There are 2 nested groupings, the coarsest first. Each group lies inside one group of the grouping before and may be the whole of it. The rows also spread widely along 4 directions, which tell nothing about the answers.
Known rows, each followed by its group in each grouping:
[ -7   1  10  21  -1  -6 -38   7   2  -6  -1  16   9  25   4   0 -26  -7
 -12   1  29  -7] -> z_681 kezip
[  0 -12   3  -2 -31 -16 -34  33 -14 -18  49   1  -4  19  -5  -8  13  10
 -11 -29  21 -29] -> z_390 Fon
[ 24 -16  10 -10 -26 -26 -22  18 -23 -14  23  23  -3  17   3 -11 -11   4
 -10 -26  36 -16] -> z_909 rolok
[  6 -34 -11 -24 -28 -26 -21  26 -19 -25  70   7   1  31   9  -6  -6  12
 -14 -36  25 -22] -> z_909 Tem
[ 18   6  -2 -21 -25 -18 -32  31 -36  10  33  -6  16   6  -3  -6   7  13
  -4 -13   2  -4] -> z_681 pura
[ 56  -4  -7  -4 -27  -6 -16  14 -12 -23  -3 -12 -18  10  -7  -4 -17  -4
  -8  20  10 -22] -> z_909 luva
[ -4  13   6  20  -7   0 -41  22   3 -18  -5   2 -13  20   2  -5  -8   2
 -12  -4  28 -20] -> z_390 nemem
[-19  14  15  24   1 -15 -41   7   7   2  -8  26  10  28   5  -1 -20  -4
 -17  -1  33   0] -> z_681 Sul
[ 15  13  11  -3 -22 -20 -38  18 -29   4  -2  20  11  11 -12 -15  -9   4
  -5  -1  26   0] -> z_681 gopim
[  4   2   9   2 -25 -16 -42  30 -16 -20  19   8  -6  18  -2 -14   4   3
  -7 -22  34 -16] -> z_390 muv
[  5  49  25  14   3  -1 -47  21  -2  -3 -56   9 -19   9  -6  -5  -4 -10
  -8   6  13   6] -> z_390 neke
[-23  37  25  -8  17   8 -53  29   0   9  -7   3  -7  26   3   7  15   3
 -19 -21  -2   5] -> z_390 Fon
[  4  21 -13  -3  10  25 -56  27  18  -9  12 -29 -14  34   9  14   7   6
 -17  16 -12  -3] -> z_390 muv
[  6  -3   3  22 -25 -19 -31  11 -16  -5  12  16   5  16  -5 -12 -20   1
   1  -2  44 -16] -> z_681 pura
[ 26  45  19 -26 -15  -2 -51  41 -28   4 -19  -9  -9   5  -7  -9  16   5
 -10  -8  -4   8] -> z_390 muv
[ -8  21   3   3   7  -1 -43  16  -4  12   0  -4   3  24   6   8  -9   6
 -10   6   4   2] -> z_681 pura
[-21  14  16  26   1  -5 -41  18   8 -15  -7  12 -10  23   7  -2 -13  -3
 -16 -13  34 -15] -> z_390 nemem
[  1  16   5 -18  18   2 -36  13   2  -9   0  -1 -11  37  15   9 -11   1
 -23   1  -5   0] -> z_909 Tem
[ 21   4  -3  18 -33  -4 -33  20  -7 -24   5 -11 -16   5  -6 -12 -15   2
  -7   9  27 -33] -> z_390 nemem
[  1  22  -2 -13   0   1 -47  42   1  -2   4 -13 -11  18   4   5  15  10
 -22  -7 -11  -1] -> z_390 neke

New rows. What belongs after each?
[ 37  14   3 -38  -8  -7 -25  25 -18  -1   0  -9  -4   9  -1   6   3   1
 -16   2 -15   1] -> z_909 luva
[ 31  39  11 -12 -18   4 -48  31 -20  -7 -20 -11 -16   4  -8  -8   7  -1
  -6   4   3  -2] -> z_390 muv
[ 25 -35  -8  21 -28 -12 -17   3   1 -32  28  14 -13  29   6  -4 -27  -1
 -10   4  44 -34] -> z_909 rolok
[ -3  27  11  11   3  -6 -44  23   6  -8 -21   3 -13  18  -2   1  -2  -2
 -15  -1  17  -3] -> z_390 neke
[ 20  15   4  11 -23 -13 -32  10  -9   3  -5   6   6  10  -5  -9 -17   4
 -11  15  20  -9] -> z_681 Sul
[ 12  -7   0  20 -37 -17 -28  26 -10 -27  19   1  -8   7  -4 -16 -10   5
  -7 -12  36 -39] -> z_390 nemem
[  4  -6   5  22 -21   2 -35  18   4 -17  19  -6 -12  24  -6  -8  -3   1
  -7  -1  22 -32] -> z_390 Fon
[  5   2   6  21 -20  -3 -37  19   1 -15  15   1 -14  20  -9  -8  -2   0
  -9  -3  28 -29] -> z_390 Fon
[  3   0 -13   7 -12   1 -39  31  13 -20  21 -13 -12  23   1   2  -1   6
 -13   3   8 -19] -> z_390 neke
[  7   6  -3 -14 -14 -13 -35  26 -22   5  26  -3  13  15   2  -5  -2  11
  -4  -7   7  -3] -> z_681 pura
[-22   8  12  24   0   2 -45  17  10 -15  13   8  -9  33   3   0   3  -2
 -15 -14  22 -18] -> z_390 Fon
[-12   4  -5  46  11   5 -44  -5  23 -10  -8  10  -2  47   3   7 -25  -6
 -11  28  33 -11] -> z_681 gopim
[ 35 -21 -21   3 -31 -12 -27  13 -15 -11  39 -11   7  15 -10 -11 -11  13
  -4  15  14 -26] -> z_681 gopim
[  8 -12   0  29 -15  -9 -33   9  -1 -14   5  13   4  21   1  -3 -25  -5
  -7   4  39 -18] -> z_681 kezip
[  2  -1   9 -19   7  -7 -29  23  -5  -3  19  16  -3  31  16   7  -4   7
 -20 -19   8  -2] -> z_909 rolok
[  2  -8 -12  -1 -19 -12 -35  16   2  -5  38  -2  14  25   6   0 -10  10
 -17   4   8 -10] -> z_681 Sul
[ 15 -13 -15  -1 -27  -2 -42  31  -1 -25  46 -17  -8  22   2  -4   8   6
  -9  -4  14 -24] -> z_390 muv
[ 25  11   6 -27  -6  -9 -28  26 -14  -6   3  -3  -5  17   3   7  -1   3
 -17  -9  -4  -2] -> z_909 luva
[  1  16  13  20  -5   5 -41  15   1  -8  -3   2 -13  20  -7  -2  -1  -1
 -12  -1  19 -17] -> z_390 Fon
[  0  10   5   9 -13 -14 -39  27  -4 -16   1   6 -11  14  -5  -7   1  -1
 -11 -11  26 -14] -> z_390 neke
